The rows of a group lie close to one hidden flat surface of 15 dimensions, which passes through zero. Surfaces can cross.
Some rows, each with its group after it:
[ -8   1  -6  21 -24 -17 -27 -12  -1 -32  11  36  16 -24 -13  28   0   3
  -4 -17  -5 -29  15  -3   1]	Z_890
[-19  15 -21  -1   6  -8  -3  -9   4  -7 -16 -22  14  -4 -11  -3  10 -13
  -2 -10  -5   0  11  15   6]	Z_251
[  8  -9 -27  -1  17  -2  -6  -5  15 -15  -2  26  22 -18   2 -15   0 -26
   1 -16  14 -37 -56  20  -9]	Z_123
[ 12 -20  -7 -15  14  -4  10  15  -1  -1 -10  -7   1   2   0   9   4  -5
   9  -3  10 -10 -13   9   8]	Z_89
[ 55 -23 -22  22  36  11 -14 -29  29 -10  42 -17 -10 -14  22  21 -23  -7
 -19  23   7  21   5  -7  14]	Z_890
[-15 -11   7  11  -8  19  17  -3  -5  -2  34 -23  14   9 -17  33  -8  15
  12   0  13 -14  23 -21  -1]	Z_251
[-17  18  23   8  15  19   6   5  16   2 -11  -5 -11  15   2  -9  -2  -1
  -1 -13  24 -13 -19  14  -5]	Z_123
[-47  35 -11  56  31  13   9  18 -28 -39  17 -11  41  24 -41 -51   5  -4
   6 -15 -30 -37 -32  10 -28]	Z_123
[-15  23  -4   7  -3   9 -12  34 -14  30 -25 -20 -45  14 -11 -20 -19  24
  29 -15  49  13  -5 -15   8]	Z_251
[ 12  39 -14   4 -17  21 -17 -25  34   8  15 -11 -26  -7  18 -12 -14  -6
 -34  11  -9  17  10 -18  -5]	Z_89
[-23  17 -13 -19  11  70  12 -19  12  18  62  12 -53   6  -5 -23   6  25
   4 -15   8  18 -11  19 -14]	Z_123
[-36  10  22   5  -8  12  15  -8  13 -12  24  13  19  18  -9  17   5 -36
   5   6   5  -2   7   1 -10]	Z_251
[ 29  -7  -5  -1  -3  31   4  25  46   5 -12  -6 -19 -24  26  39 -17 -30
  -6 -21  11  -4 -10  12  14]	Z_89
[-21 -12  -9 -12 -10  13  42  38 -49   6 -26 -24  30   0 -25 -21   2  10
   7  18 -23  20 -18  11   5]	Z_123
[-17 -15  34  -1 -26  12  10  35  11  13 -19  -5  33  15   0  -2 -29  18
 -14  31   9 -21 -50 -25  -2]	Z_251
[-13  35  -2  18 -28  36  26  10  15   4 -15 -22   6 -10  46   3   7  -7
   4  10   2  14  16  -4 -23]	Z_89
[ 22   1  22  26 -11 -46  12 -37  22 -16 -17  23   7  14 -14  -9  22 -19
 -22  -4   1 -46 -51  17  -9]	Z_251
[-28 -14  -7   4 -20  -2   1  18   5  -2   7  15   3   4  10  20   9   8
  19  27  -2  18 -27   9  14]	Z_123
[  2  26  -1   1  -8  -9   3 -44 -10   8  28   4 -40  16  -4  -5  20   2
  13  -5  24  16  45 -12 -12]	Z_890
[-36  26  22 -19 -27 -13 -14 -28  -5  -8 -12   8  40 -14  14  -9 -21 -26
 -23  17   2   0  20 -15  -1]	Z_890
[-47 -10  -3 -14 -23   2  -9  -6 -23  -6   1   1  58 -28  -1 -23 -13   2
  18  -6 -41 -11   7   9  -7]	Z_890
[-30  14  11   4  -2 -16   5 -35   5 -45 -22  18   5   8  26 -29  -6 -43
  37 -13  46 -39  -5   8 -21]	Z_251
[-10 -15  41   9  16  20  26  -6  10 -28  14  38 -49  31 -31   7 -11 -12
  -4  -1  28   3 -29  23  12]	Z_123
[ -5   9  -1  13   9 -29  16 -25  -3  -4   4 -34   6  17 -28   3  17 -11
  -8  -2   4 -14  -5  12  13]	Z_89
[-15   6   9  18  -4   6   0  -2 -13  14  20  11  43   0  -6 -11 -18 -31
  22  -8  31 -24 -15 -19 -23]	Z_890
[ 35   9 -12   9  28  -3 -15  46   9  -2   1 -13  -9   8  -9  45   8 -14
 -11 -24   9 -24  18 -21   4]	Z_123
[ 22  19  10  38   5   3 -12  14   1  -3  39  18  11  -2  23  -7  -1  -3
 -22  10 -45 -11 -14  -9 -19]	Z_251
[ -7  16  16   6  -1  18  28   5 -38 -20   6  28   9   5   2 -18   8  13
  -9   9   0  -4   9  -9 -28]	Z_89
[ 10  15 -18 -21  14 -21 -22   8 -20 -14   9  23   7   0 -15  -9  21  13
 -42  12 -38   1   7 -12  -4]	Z_251
[ 23  -3 -46 -15  31  13  -1  27  -4 -13 -15 -29   2 -30  43  13   9  18
   7 -17  17 -31 -13  14  -3]	Z_890
[-20 -13   1 -23  -4   2   4  -9  10  -8 -24  19  15   7  28 -22   2   1
  15  23  18   2 -19  -2 -16]	Z_89
[  3  25 -24  -9 -19  -9 -29 -34  12  12 -21  -8  31 -27  33 -28  -2   8
 -21  14   1   1  10 -23 -21]	Z_251
[ 14 -25  34 -36 -23 -15  -5 -15 -20  -5 -11  22  -6 -24  19   0 -45  -5
  -2   4  15 -19  -2  -2  17]	Z_890
[ -3  27 -20  35  -8  -2 -18  -1  12  23  18 -17   4  -3  40   3  14  36
  -5  31   5  23 -18  -9  -3]	Z_123
[-22   8  -1 -35  -1  29 -13 -29  27  27  23   9  20   3 -47  -4   4  27
 -54   1  -2   1  -3 -18  -6]	Z_123
[ 16 -12 -30  11  -8   2  10  26 -30 -16 -16   8 -12   1 -33 -12  14  -9
  31 -27 -35   6  29  -1 -13]	Z_89
[-21  -8 -13   5  15 -17   8 -13 -15   3 -14  -9  19   0   8 -28   9  12
  22  10  22  -4 -44  25  -1]	Z_890
[ -4   3  13  -5   2  28   6   7 -18  40  23   2  25 -13   4 -10 -10  48
 -32  24   6   6 -45  -4  -6]	Z_89
[ -3  16  -8  -5  22 -16  -4  30 -46   4 -34  16  30 -16  39   6  33  11
  11   6   2  25  30   2 -14]	Z_89
[-10  -9  21   9   9  -8   1   8  -6  -3 -11  17 -26   1 -16  -7  -8  -7
  11 -19   6   3 -29  39  21]	Z_890
[  4   3 -20  -1   5  25  -9   1   3  13  13  15 -21 -13  26 -15  -2   9
  19  -8  12  14 -14   7 -13]	Z_123
[ 30   9   4 -20  13  19 -18  15   5  13  13  15  13 -15   1   3 -41 -41
 -27  -5  27 -14  -3 -35  -5]	Z_890
[ 24 -22 -11   9  14 -12  53  -2 -38  -4 -18 -32  32 -15 -13  14  29   6
  20 -14  12 -22   3  22  -7]	Z_89
[ 58  11  -9  27  50 -12   6   9 -24 -40  37 -11   1  20 -11   3  15   4
 -33   2 -13 -51   8 -29 -25]	Z_123
[ 36  15  -3 -36  24  33  12  44  -4  14  22 -18 -23   1  56   8 -14 -38
   6   8  -1  12  18 -18  -6]	Z_251
[ 13 -13  25  41   0  -6   4  -6  -1 -10   0   5  12   1   5  -2  -8  17
   2   2 -13  -7   3   0  -9]	Z_123
[ -2  -3 -18 -16  24 -16  -6 -14 -16 -24  20 -14  26  24  -7 -28   1 -13
  -5  28 -22 -10   8 -27 -13]	Z_890
[ -7   9  -6   8   6 -24  -7   7   9  11 -11 -18   9  -1 -17  17  12 -23
  -4 -11  -7   4 -14  26  23]	Z_89
[  6  17 -48  -4 -16  -2  12  35 -69  10  32   8  18  -2 -33 -13  19   3
  18  -7  -9 -24  -7 -28 -27]	Z_89
[  5   7   0  -6   6 -23  12  13 -23  26 -29 -38  11   4   6  -5   9  -4
  17  -1   5  14  23  -3   3]	Z_251
[ 22  10   3  47  20 -16 -22  21  33  -8 -28  20   5  -5  13  15  -9 -33
 -21   9  15  17 -42  16  18]	Z_890
[  1  28   0  56   8  -2 -26  14   5  -8   3  -3   6   3  16   6  -7  -5
   4  -4  -3   6  23 -19  -9]	Z_251
[ -6 -21  10 -44   2 -30 -11  -3   5  -2 -35  10 -26   7 -16   2   0 -28
  12 -15  -4  12   8  25  29]	Z_89
[ 13  -6   5   1  13   9   9   8   0  -4  -1   1   6  -3  -6   0   1  -6
   4 -21   8 -27 -12   7  -8]	Z_123
[ 18   0   3  35  28  -6  18 -31   4   9  -1 -17 -36  31 -50  -8  19   7
   8 -16  34  12   6   6   1]	Z_89
[  8 -10  26 -24   0  -7  21 -18 -15   5 -16 -26 -37  10   6 -26 -14  26
  -3   9   9  -7  -6   9  10]	Z_251
[ 15  -9 -21  -3 -17   5  11   0  22  -8  11   0 -27  13 -55  18  -1 -24
 -15  -7   2  -5 -14  -5  15]	Z_89
[-14   6  36  24 -24 -15   3   2  -9   0   7  13   9  16  -5  17 -14 -15
  14   7  23  -5  10 -20  -2]	Z_890
[ -3   3  -5  -7   1   0  -9   6  -7  20  -4  16  10  -4   4 -14  -8 -19
  17  -2  31   4 -15 -10  -8]	Z_251
[ 15 -12   2  38  16 -32  -1   6 -14 -12   4 -31 -27  16 -11  -2   5  41
   5   4 -29  -9 -13  15  22]	Z_890
[ 28  15   7 -13  10  -9   8 -46  -5  -2  30   4 -42  13  14  -7   7 -13
   4 -10  31 -13  21  -7 -12]	Z_123
[  2  19 -45  -9  32 -11 -26 -13 -23 -14  25  -6   4 -15   1  -5   7  11
  -2 -12  34 -30  -7  -5  -4]	Z_890
[ 21  34   0 -21  31  -4  -8  25 -12  23   3 -11  -2   9  23   6   6 -42
 -15  18   2  36  32 -21  -1]	Z_251
[ 12  12  30  -2  18 -18   0   7   8 -10 -31  -6  -6  17  18  -1   1  -4
 -22   7  10 -13   3  -3  -1]	Z_123

New rows. What belongs after each?
[-22  13   5 -11 -11  -1 -18 -29  -4   5  -9  25 -29   1 -10 -30 -16 -13
   9   2  19  37  11   1   6]	Z_123
[  7   4   7  18   4  -8  -4 -38  12 -14  -2  -4   6  -3 -15 -17 -17  -6
 -30   7  -2  -6  -5  -1   4]	Z_123
[ 44 -11  -2  40  18 -14  -9  22 -18 -15  -1  12   3  -8   8   4  -1  -1
  14 -15 -22  -9  13  -6 -12]	Z_123
[  3  10   4 -37  -2  -6  -6   8 -12 -23 -22  39 -44 -19  22  13  -1 -22
  13 -37  36 -21  12  23   8]	Z_890
[-20  -7 -63 -64  19  31   5  60 -12 -23 -14 -37  -2   0 -14  28   4 -24
  33 -31  30 -32  20  -7  11]	Z_251
[  7 -17 -14  17   8  16  10  31 -17 -25   3  -3   7  -2 -14   0 -15   9
   1  12 -17   2 -15  -1   5]	Z_123
[ 14 -27   3 -20  -1  26   7  -5  21 -31  -1  10 -17   5  20  -4 -21   2
  -8  16  -6  -8   2 -10  -5]	Z_89
[  6   9  11   3  10  -4   6  -3   0  -5 -22 -37  -1  -2  25 -36 -15   6
 -13   5 -24 -12 -12  13   2]	Z_251
[  4  -1  11   3  23   0 -26  34 -18 -24   0  55 -19  24 -16  -4  -5   5
   1   5   9   6   8 -27 -10]	Z_123
[-19 -14  -7  -6 -17  14 -19   4   5  24  19  60 -18  -5   2   6   7   8
  41 -18  33  11 -19   3 -11]	Z_123
[  5  -4   9   0   5  19  -9  38  24 -18 -20  20 -18   1  32  -9 -21 -10
 -10   9 -17   2 -28   6   4]	Z_251
[-21  12   9  10  10 -19 -20   3  11  -9 -53  13   3   5   2 -16  -1 -17
  -3   8   2  33  -1  11  12]	Z_251
[ 18  -9  11  47 -16  24  -9  -8  23  22  35  20  10 -15 -17  14 -18 -23
   8 -18 -20  23  13  -8  -9]	Z_890
[ -9   3   4 -30 -32  -4  19 -20  13  21  12  19   9   6 -19   2  28  -4
 -32  13 -25  -3 -25   8  -6]	Z_251
[-20 -10 -10  27  18  -1   2 -39  12 -32  52 -30  35  21  -5  25   0   6
 -13  57   3  19  21 -26   9]	Z_890
[ 24 -28  12  31 -25  -6  16 -25  15   8  13 -28   0 -20 -19  37 -16  -8
  -1  -8  -8   7  20   8  24]	Z_123
[ -1  22  32 -30  -8  26  19  -1  -8  -3  15  15  -9  -6   2  -2 -22   6
 -65  25  -9   0 -24   6  12]	Z_89
[ 31  10 -12  21  25 -14  13  31 -17  43 -13  -6 -39  38   2 -35  28 -10
  46  -6  12  34 -18   0 -18]	Z_890
[ -2   8  24  -4  18  15  10   3   5 -16 -10 -13  -1  14   7 -16  -4  17
 -25   3 -13 -12   6  -4  -9]	Z_123
[  9  -3 -21  18  -7  14  -1 -28   6  11  31 -12   0 -18  15   0 -16  22
  -1  16  21   2 -15 -10  -2]	Z_123
[ 64   5 -14  -6  22 -44  13  -7 -26  27  -9 -41   0  -5   9  14  23  -8
  -4  -7  14  -4  32 -12   0]	Z_251
[-25 -16 -10 -11 -16 -11   0  -1 -14   8  -2  28  18   6  12  16  17  -3
  32  38  28  50  11 -15  -1]	Z_890
[ 12  -6  -2  -4  -2 -23  -5 -23  -7 -17  13   6 -15   6  -5  20   7  34
 -15  14  42 -25  -7 -14   9]	Z_890
[ 14 -41 -25  38  -7  36 -20   3  44   5  19  22   3   1 -15   1 -12  27
  24  -1   9   7 -15 -27 -19]	Z_89
[  1   2 -11  44  16  -4   3  -2 -13 -32  35  -5  28   5 -25  -5   3 -10
   9 -17 -26 -39  -6  -1 -16]	Z_123
[-21  26 -15  -9 -15 -45 -19 -30 -29  25 -12   3   7  11 -14 -39  23  31
  -1  21  14  12 -10 -18  -8]	Z_890
[  4 -26  15 -19 -26 -14 -15   8   8  -4 -11  52  22  -1 -25  -7 -12 -15
 -19  16 -37   7 -10 -14   1]	Z_890
[-40 -40  -4  -8 -42   9   6   2  38   5  16 -21  34 -13   6  54   1   9
  11  11 -28  -4  -6  17  25]	Z_123
[ 11  -7   6 -20  14 -24  16  21 -32 -18  13  15  12  23 -29  15  24  -7
  -7   2 -11 -36  -9  -7  -5]	Z_251
[ 15   3  20  13  21  29  21 -21 -16 -30   3 -26 -18   1  -8 -40 -33   6
 -12 -11 -21 -10  30   0 -11]	Z_123
[  0 -31  25  21 -12  33  25  -2  23 -11   9 -29 -27  -1   6  19 -23  29
   3   3 -23   7   3  20  21]	Z_251
[-27   2  23  -5 -31   1   4 -16 -16  30  -6   8 -33   9 -14 -27  -1  43
   7   9 -10  39   1  10   6]	Z_251
[ -5  28  19   0   5   0  -1  -5  10   3   6 -22 -19  18  14   8  12   6
  -9  -7 -16   0  38  -8  -4]	Z_123
[ 22 -10   2  10  12  -7   4  -4  13   0   3  10  -7  20 -14  -4   4  -8
  -9  14   3   6 -21  -8  -1]	Z_890
[  4   9 -13   6  -6 -14  -3 -25 -20   2   6  -1 -33  -8  19  -8  17  11
  36 -20   3   6  30  12  -7]	Z_890
[  2   8  -4   0 -11   4  -7  14 -21  11  17  26 -30   0   3  -9   7  20
  22  -8  -4   9   9  -6 -13]	Z_251
[ 27  33 -23  22  -3   3 -28 -17  28  26   4   1 -26 -16  14   8   8  -4
 -19  -8   9  38  21 -11  -2]	Z_251
[ -5   9   0 -13  -1  31  27  36 -16  29 -33 -37   8  -4  13 -19  -3  35
 -12  21   1  24 -13  -1  -2]	Z_123
[ 28  -7  13  13  -7  -6  -6  31   0  23 -24 -26  -2 -16  12   2 -24  27
 -18  -1 -16 -10 -22  -1  15]	Z_890
[-15   9   4 -18 -23   5   1  -4   0   0   4  -3   9  -8  14 -16 -15 -16
   4   0 -10 -19 -21   8  -2]	Z_89
[-27  47  19 -33 -31  21  38  13 -52   9 -12  16  14 -21  32 -42  -1  -5
 -24  12 -23   2  -7  16 -20]	Z_89
[  3  -7 -10   1 -36 -24  -1 -37  -2  10   3  28  -3  10 -43 -29  36  42
  -4 -15 -22 -27 -13  -7 -32]	Z_890
[ 12  13  11  27  24  -2  26  44 -33  -7 -43  -5   2  14   1 -34   6  14
 -18  25 -19  23 -35  18  -2]	Z_123
[-31 -12  27  17  30  -6  -1  -2 -41 -37   7  -7  18  17 -20  -5 -28  19
  17   8  31 -15  20 -21   6]	Z_251
[-61  31  -1   5  41 -17 -13 -35  -9 -29  -1   1  37  10 -40 -11  14 -48
 -11  -5   2  25  30  24  13]	Z_251
[  4  13 -13 -12  34  46   7  12  30  10  22  11 -25   3  16  -9  15  11
  -7 -22  17 -22 -44  23 -17]	Z_123
[  4 -10  -7  20  25 -16  -8  38 -20 -37   2  -4  19   2   6   4  -4 -12
  19 -14 -16 -39 -15   4   2]	Z_890
[ -8   3   6 -21  -6  -3  -9  34 -25 -10  14  16   7 -13  19  -1 -19 -19
  13 -16 -21 -35 -14   6  -1]	Z_89
[-16   5 -25 -46  14   5   5  26   0 -16 -39 -13 -15   2   0 -26   2 -21
   0 -13 -13  -9 -25  30  11]	Z_251
[ 27   0   2  42  31 -19 -13 -36 -12  23  19   5  -5 -25  -3 -14  10   2
  -7  -9 -39  55  17  37  11]	Z_251
[ 16  -3 -11  31  20  10  -7 -16  -1  -9  53 -28 -24  -6 -12  29 -11  28
  -2 -15   5 -16  21  -2  14]	Z_890
[-10 -29  31 -18  22 -18 -11   2 -10   6  -2  14  -3  14 -18   8  -6  22
  -5   7   9  11   1   5  21]	Z_89
[ -5 -11   4  -1   0  -5 -13 -17  -7  -9   4  12  -2 -25  -9 -11 -17   9
  -1 -23 -10 -17 -15  27  12]	Z_890
[-24  -8   3 -16  10  32  20 -20  30 -15  21  20   3  27 -37  11  16 -17
 -18  10  13   3  -6   2  -5]	Z_890
[-16  18 -33  52 -22  -5 -32 -15  -8  20  12  -1  43 -32  -4 -27   0  27
  27 -20   2 -17  -9 -11 -26]	Z_251
